The rows of a group lie close to one hidden flat surface of 10 dimensions, which may be shifted away from zero. Surfaces can cross.
Some rows, each with its group after it:
9 5 21 0 1 -4 11 -34 6 -27 -22 -5 -4 -4 -22 : lus
-4 14 31 -4 24 -11 28 15 -23 19 12 -8 -24 -10 0 : soku
-2 -9 6 12 13 -31 -15 -33 -11 -9 -1 -4 -17 -1 23 : soku
9 27 7 16 -12 7 -12 20 -1 -3 0 -16 -9 6 -27 : Popav
6 9 -10 -1 13 -7 11 -14 -8 -6 20 16 -17 -11 -8 : soku
20 4 -3 10 -9 1 6 21 -20 -2 11 -23 -25 -31 22 : Popav
-3 -17 -19 31 -8 24 31 -31 3 -13 -15 -7 16 -17 -25 : turi
-17 -8 13 -22 -35 20 5 -1 18 -12 -18 16 16 3 3 : pek
-5 26 2 -1 -17 4 -2 -22 0 -4 -11 18 -30 4 27 : soku
-23 -18 -30 3 24 -8 -26 -7 -14 3 3 -19 -2 -9 2 : Popav
22 1 8 3 -24 -18 18 31 -6 4 22 4 19 8 -16 : pek
-17 -11 -38 6 11 31 -4 26 27 -14 -12 -9 16 0 24 : Popav
17 2 38 30 -10 12 5 4 -8 1 36 -9 -23 -23 -34 : pek
26 12 13 20 7 -22 12 -1 -22 20 22 11 -18 -6 7 : pek
7 12 22 13 1 0 11 4 3 31 -15 -3 17 32 -6 : turi
-30 -2 -2 4 32 13 -15 16 15 -2 21 15 -9 -3 9 : lus
4 -4 6 35 -13 -5 25 -9 -3 -13 51 -23 3 19 -22 : sozud
15 53 -4 10 -25 -31 3 26 -17 -12 -8 -5 -14 14 -6 : sozud
-35 30 -15 19 15 17 -10 -20 9 -7 -14 12 -21 12 10 : Popav
-4 32 7 25 -19 25 -2 7 12 -13 10 8 -22 4 -8 : soku
10 -9 28 30 12 3 17 -4 -11 -9 19 -31 -16 -26 -11 : soku
30 -12 19 35 43 -12 45 -29 3 12 20 4 8 9 -4 : sozud
-14 16 -12 -8 3 -11 -1 -5 -2 10 12 6 -2 31 11 : turi
14 -9 6 1 0 1 23 -55 -5 -5 -4 14 -20 -17 24 : lus
-13 -16 25 -11 -19 -7 -22 -7 6 9 -2 31 12 6 -4 : pek
-2 10 7 9 28 1 -7 -15 3 -8 -26 4 -22 -14 29 : pek
-1 3 16 -8 -10 15 34 2 19 -19 -14 14 2 -5 19 : Popav
-7 17 23 -5 2 -7 -10 30 13 -2 -14 2 13 23 -22 : lus
-20 0 -7 -8 -7 -9 -17 -1 -9 -19 23 3 -19 -15 -4 : sozud
21 -3 35 25 1 -13 10 -34 2 9 14 25 -11 7 21 : soku
23 -11 -10 -24 17 -33 12 -2 -21 26 29 14 10 6 -4 : lus
33 1 -16 -5 16 8 13 7 23 -6 -27 2 22 10 12 : pek
-29 -19 -20 -22 9 -16 25 3 -16 1 16 -9 22 3 -21 : Popav
-5 25 3 -25 4 -12 -20 40 -13 -4 -26 -19 -20 -13 13 : turi
11 23 -13 -19 11 -6 -4 -23 5 14 -5 24 0 36 -6 : turi
-26 -8 12 -10 28 3 -19 -5 23 -15 7 40 -1 -2 1 : lus
20 3 -11 11 14 -8 -6 6 -2 6 -29 -1 16 -2 -14 : sozud
18 -15 8 7 2 4 24 -31 -1 -27 0 6 -13 -34 -2 : pek
-13 -6 -23 -4 -24 11 -11 19 -5 -19 23 -39 -11 -8 0 : turi
-22 -8 4 2 -35 -19 21 6 -18 10 25 0 10 12 13 : sozud
3 11 -8 16 12 -5 11 14 -17 20 15 -38 -6 10 -5 : lus
5 -27 6 -30 14 -4 -5 14 0 14 48 8 12 2 -24 : lus
-8 -20 -4 20 6 -2 15 -39 -2 0 14 0 0 5 2 : sozud
-3 18 -1 -3 13 27 20 -2 25 3 -9 14 -5 20 20 : pek
-28 16 -24 -16 -14 16 -12 5 8 24 -18 22 15 27 -2 : Popav
-4 -24 24 17 -5 12 -21 -16 15 -13 -23 -37 -2 -1 18 : soku
21 -7 -17 7 19 19 -12 -12 25 -19 -3 11 -1 -11 0 : Popav
-16 17 -36 -29 12 -13 -7 -23 9 -10 -6 30 4 27 4 : turi
40 -30 5 -5 -22 8 -14 1 4 15 4 -7 27 -3 -16 : Popav
14 -26 7 1 2 17 -5 -9 11 -2 8 11 11 -18 -16 : pek
-5 -10 -30 -4 -19 26 8 23 8 -6 -8 -22 16 -10 -1 : Popav
-17 11 -8 26 -20 -22 -14 2 -21 8 -8 -9 3 5 -14 : sozud
5 3 33 -7 -21 2 11 22 18 7 -3 22 19 21 7 : pek
20 -4 29 19 17 -17 12 -11 0 -3 22 -14 -8 9 10 : soku
6 -12 19 -13 -2 -1 23 -16 5 6 14 17 4 10 11 : lus
5 13 37 -24 -8 -19 9 -4 -26 15 -13 14 -10 -16 -28 : soku
12 8 -8 12 22 4 2 3 8 -15 14 2 -10 -5 -9 : Popav
-20 8 19 -10 30 10 -4 -15 18 -22 4 -13 -25 10 3 : soku
-16 0 16 7 18 -5 0 -20 1 -2 -7 -19 -28 4 55 : soku
10 18 -27 -10 -21 32 19 0 16 3 -24 -2 9 12 12 : pek
21 -15 -8 -12 -5 3 2 -35 -11 -5 -16 -13 0 -17 -15 : lus
-8 -9 9 -7 -13 -10 1 20 11 -11 -4 -6 25 21 -1 : turi
-45 -12 -55 13 -4 -5 -21 -12 -12 -13 21 -29 9 10 -10 : sozud
-15 -8 -12 -11 -14 4 26 -26 5 2 -2 5 6 17 34 : sozud
-16 7 17 19 -27 12 -5 -6 -8 -4 -22 -19 -11 -9 -1 : sozud
-22 2 -13 -14 5 -17 6 42 -10 -8 -26 19 15 -25 14 : turi
-29 -16 12 -4 -26 8 -17 -9 -11 10 -30 6 1 -19 10 : sozud
10 16 -10 -7 41 -21 9 -2 -12 15 -14 12 3 6 -10 : turi
13 -12 -16 2 -36 22 18 -5 -7 17 6 -5 9 -7 5 : Popav
-8 35 -4 15 -52 36 15 -13 0 13 -31 8 -13 6 -1 : turi
-4 10 1 5 13 -11 1 15 5 -23 10 20 -10 -14 -1 : lus
12 23 21 21 14 -2 33 11 -14 -15 32 -26 -32 -16 -19 : soku
23 19 -25 22 -4 -6 7 29 -13 -2 2 -7 -7 -17 6 : lus
-35 5 -17 0 7 1 -27 4 -14 6 22 -3 -15 -3 -11 : pek
16 13 -16 7 -8 15 -10 12 21 1 -28 -16 25 29 -13 : sozud
-8 -26 -5 -5 -3 10 -14 7 -7 -2 1 -22 -7 -29 16 : turi
-20 18 -36 11 -25 23 8 11 -4 11 -13 -14 9 7 -11 : turi
1 30 14 27 3 6 -22 5 6 3 -19 23 -21 -4 13 : lus

New rows, each followed by its group:
-1 -24 -3 -19 -16 10 47 -12 6 6 1 24 19 -3 31 : Popav
8 9 -34 -24 6 19 -32 -24 -10 11 4 -24 -32 -5 2 : turi
-29 -12 14 -16 -3 30 15 40 12 17 33 19 12 -4 -3 : pek
24 -28 9 12 -4 -9 1 -8 -4 30 -3 6 14 1 41 : soku
-41 -15 -32 -3 15 10 -36 8 10 7 -22 -13 17 12 15 : Popav
-25 -35 -22 -21 -10 10 -18 -18 6 -5 -5 14 4 -18 33 : turi
21 -8 -12 -6 5 25 12 -16 17 22 21 27 12 16 -7 : pek
12 14 -11 -13 5 -36 19 15 -9 8 -11 23 17 17 17 : lus
23 -7 11 -4 7 3 24 2 -4 -9 8 -27 -8 -17 -12 : soku
-8 7 20 -2 2 9 -20 -38 4 6 -30 -37 -14 30 2 : turi
-34 -19 -26 7 -4 -7 -6 -9 -10 -2 33 -11 9 8 -4 : sozud
20 -1 -8 -26 20 -2 15 -12 13 -32 15 -23 -6 10 -5 : soku
1 -11 -30 -16 12 15 -14 44 21 -9 -13 0 17 -9 24 : Popav
0 -5 -15 7 19 0 -29 25 -15 23 22 -7 -6 -17 -17 : pek
-15 -11 1 4 52 6 11 -7 9 -3 23 -11 -19 -5 20 : soku
12 -14 10 29 3 9 2 -15 9 2 3 -6 -12 -7 39 : Popav
-5 14 10 9 31 -8 -18 -3 -6 27 -9 18 -21 2 30 : pek
9 -6 -6 4 3 21 10 -5 -5 7 13 2 -12 -27 -3 : pek
-5 -7 -27 27 -3 -1 -25 10 4 8 23 28 19 4 -16 : soku
7 5 0 -8 5 25 -16 9 33 14 -11 13 22 33 -4 : pek
-39 -5 19 -8 0 -14 6 2 -7 -12 -12 -25 9 7 -18 : Popav
-11 -6 6 9 -32 17 6 14 -1 -6 -25 -14 7 -20 5 : turi
-4 18 -55 -2 8 10 7 29 -4 4 20 1 2 0 -6 : Popav
1 0 -40 -23 20 -29 -17 11 -11 -11 15 -8 4 9 -5 : soku
-4 -29 -18 -9 10 -13 -19 -12 -20 11 2 -15 1 -19 11 : Popav
14 10 23 -30 -4 -8 -13 14 6 -15 -41 2 -3 -8 1 : turi
-15 -4 -11 30 34 5 -11 -27 11 -16 8 -5 -9 3 -6 : Popav
0 -30 20 27 10 4 -9 -16 0 10 2 2 4 -17 0 : soku
7 -21 -17 -13 21 -16 31 -34 -17 -12 18 -24 -2 -14 -12 : lus
43 -1 15 -21 7 1 -12 -11 11 26 5 12 3 25 -6 : turi
5 -16 35 -12 -5 -18 -2 18 10 -14 4 -1 11 3 15 : turi
24 11 10 7 -13 13 18 3 33 -6 27 -6 15 47 -6 : sozud
-22 2 -13 40 13 36 1 15 7 9 20 6 -13 -20 7 : soku
-23 26 -30 30 -3 -14 -29 18 -13 2 -2 -27 0 23 -19 : sozud
3 14 -53 -19 -3 12 32 -10 9 11 15 20 17 31 6 : pek
0 2 40 -17 -42 2 -17 9 19 -3 -7 -4 3 30 21 : turi
-1 -1 -5 12 21 8 -20 14 1 5 -7 -12 5 -4 -15 : sozud
6 29 18 21 3 -5 36 8 10 -29 25 -10 -12 19 -13 : pek
0 15 7 -3 -7 14 -22 1 -13 48 2 -27 -29 12 24 : turi
-5 32 -1 21 -5 -1 2 27 -4 -3 23 -2 -19 6 -8 : soku
10 -33 26 -6 -10 -16 5 -17 -3 13 10 -3 26 12 -20 : Popav
-7 4 -2 1 -3 -21 -8 24 -11 -9 42 0 -4 1 -17 : sozud
39 -6 -23 3 7 -18 7 23 -8 4 -30 -4 39 -7 -26 : sozud
13 15 -9 5 6 35 9 14 -1 35 4 3 -14 -11 18 : pek
-14 40 -4 11 -16 -18 -32 36 -26 2 -31 -14 -14 -8 -6 : sozud
9 -26 26 2 -17 39 11 -11 29 -13 23 9 -2 -13 -4 : lus
1 23 9 -23 -10 12 -5 -1 20 -17 -12 -10 -13 25 14 : soku
-2 8 -11 -10 10 -7 -3 14 1 18 -9 1 14 18 -2 : turi
6 21 -33 -17 -22 -2 21 1 1 -4 -25 1 8 13 21 : pek
1 -12 -16 15 24 19 17 -14 -10 -10 11 -20 -23 -41 3 : soku
-16 -30 -15 -2 6 -16 14 37 -8 19 28 -25 38 19 -5 : Popav
-21 0 41 -11 19 -11 13 0 2 4 36 10 -11 14 -4 : lus
22 1 18 13 13 -17 -4 -39 -1 6 6 28 -11 11 3 : pek
-30 7 9 35 17 -5 11 3 -2 11 14 -12 -12 14 40 : Popav
14 -33 3 14 3 5 23 -7 6 -12 1 -5 26 -13 -19 : turi
-5 -2 2 -7 10 -12 -8 12 -9 29 28 -3 -6 16 24 : turi
12 -14 -18 -47 16 -7 -29 -14 11 -13 -7 10 4 2 0 : turi
19 -13 -18 -19 -6 -5 14 16 -20 19 25 -21 11 -3 -8 : lus
-12 22 17 0 -25 -30 5 2 -8 2 16 17 3 33 -5 : pek
11 2 -21 -34 -22 0 -20 15 -14 29 -9 14 10 -5 -3 : Popav
-6 -7 33 1 13 20 -1 -38 19 -6 -13 7 -17 -3 20 : soku
14 -7 2 -16 -6 -23 3 1 -25 27 -11 2 5 -8 13 : soku
13 18 -22 -4 17 -15 20 13 -8 14 18 29 2 6 -7 : turi
26 -8 17 13 4 4 12 8 -5 -13 -13 -11 -12 -40 5 : pek
-11 -12 12 8 -41 24 7 -15 7 21 -10 24 14 8 25 : turi
0 9 -13 11 -3 17 -7 -22 12 -17 2 -10 -8 9 -26 : pek
-4 7 28 4 0 -22 -23 -6 11 -15 -23 10 3 20 1 : pek
-6 3 16 6 27 -17 -4 -13 -14 0 4 -31 -21 5 11 : turi
12 -5 6 -17 22 -8 -13 -24 -5 30 6 22 -16 6 26 : turi
8 -12 30 14 -5 7 -1 -15 -8 -2 19 7 -16 -30 -16 : pek
-14 -3 -26 -6 8 3 9 -15 -8 -14 -6 -7 -14 -21 21 : lus
28 -18 -7 6 28 -10 16 -12 17 -12 10 11 30 13 -25 : lus
40 3 -9 3 -19 22 16 6 -1 4 -23 -11 2 -17 4 : pek
0 8 3 33 13 14 -3 35 29 -11 8 -16 15 24 -2 : Popav
-17 15 32 -5 -13 -2 32 14 -11 17 20 -33 -11 21 8 : lus
11 -16 3 -35 0 -12 -31 10 -10 13 -17 7 4 -14 14 : Popav
1 18 -19 -6 24 4 -10 -9 -20 16 -27 -17 -19 -12 -4 : turi
7 0 5 -1 19 -14 -12 -19 5 -31 -11 31 -8 -20 -21 : lus
-29 31 1 5 6 -16 -8 9 -29 8 1 7 -33 -15 1 : soku
-1 5 8 -6 -9 -34 -29 -30 -17 -5 -10 27 -7 1 -8 : soku
-8 -36 -30 12 1 -4 30 -8 -11 15 -6 -20 40 1 0 : sozud
-7 31 -13 30 -29 0 -17 -18 -4 -10 5 25 -27 -1 10 : soku
3 8 8 -6 -18 1 8 -12 -18 8 0 6 -27 -18 29 : lus
23 31 31 -7 -16 1 1 19 0 18 -27 -3 -3 17 -6 : turi
-8 -19 36 15 7 2 2 -7 -7 23 -21 -22 2 -3 22 : turi
9 6 9 9 18 15 35 10 -10 6 22 -13 -22 -22 -3 : soku
25 -27 -27 1 18 7 -14 -44 2 26 -12 8 17 2 3 : lus
2 -2 -33 -4 35 -18 -31 8 -5 -9 1 29 -2 -22 -13 : lus
14 15 -10 23 -27 -10 25 23 -6 -10 17 -33 16 24 -21 : sozud
22 -24 2 -29 20 -6 -24 -9 4 3 4 1 0 -4 5 : turi
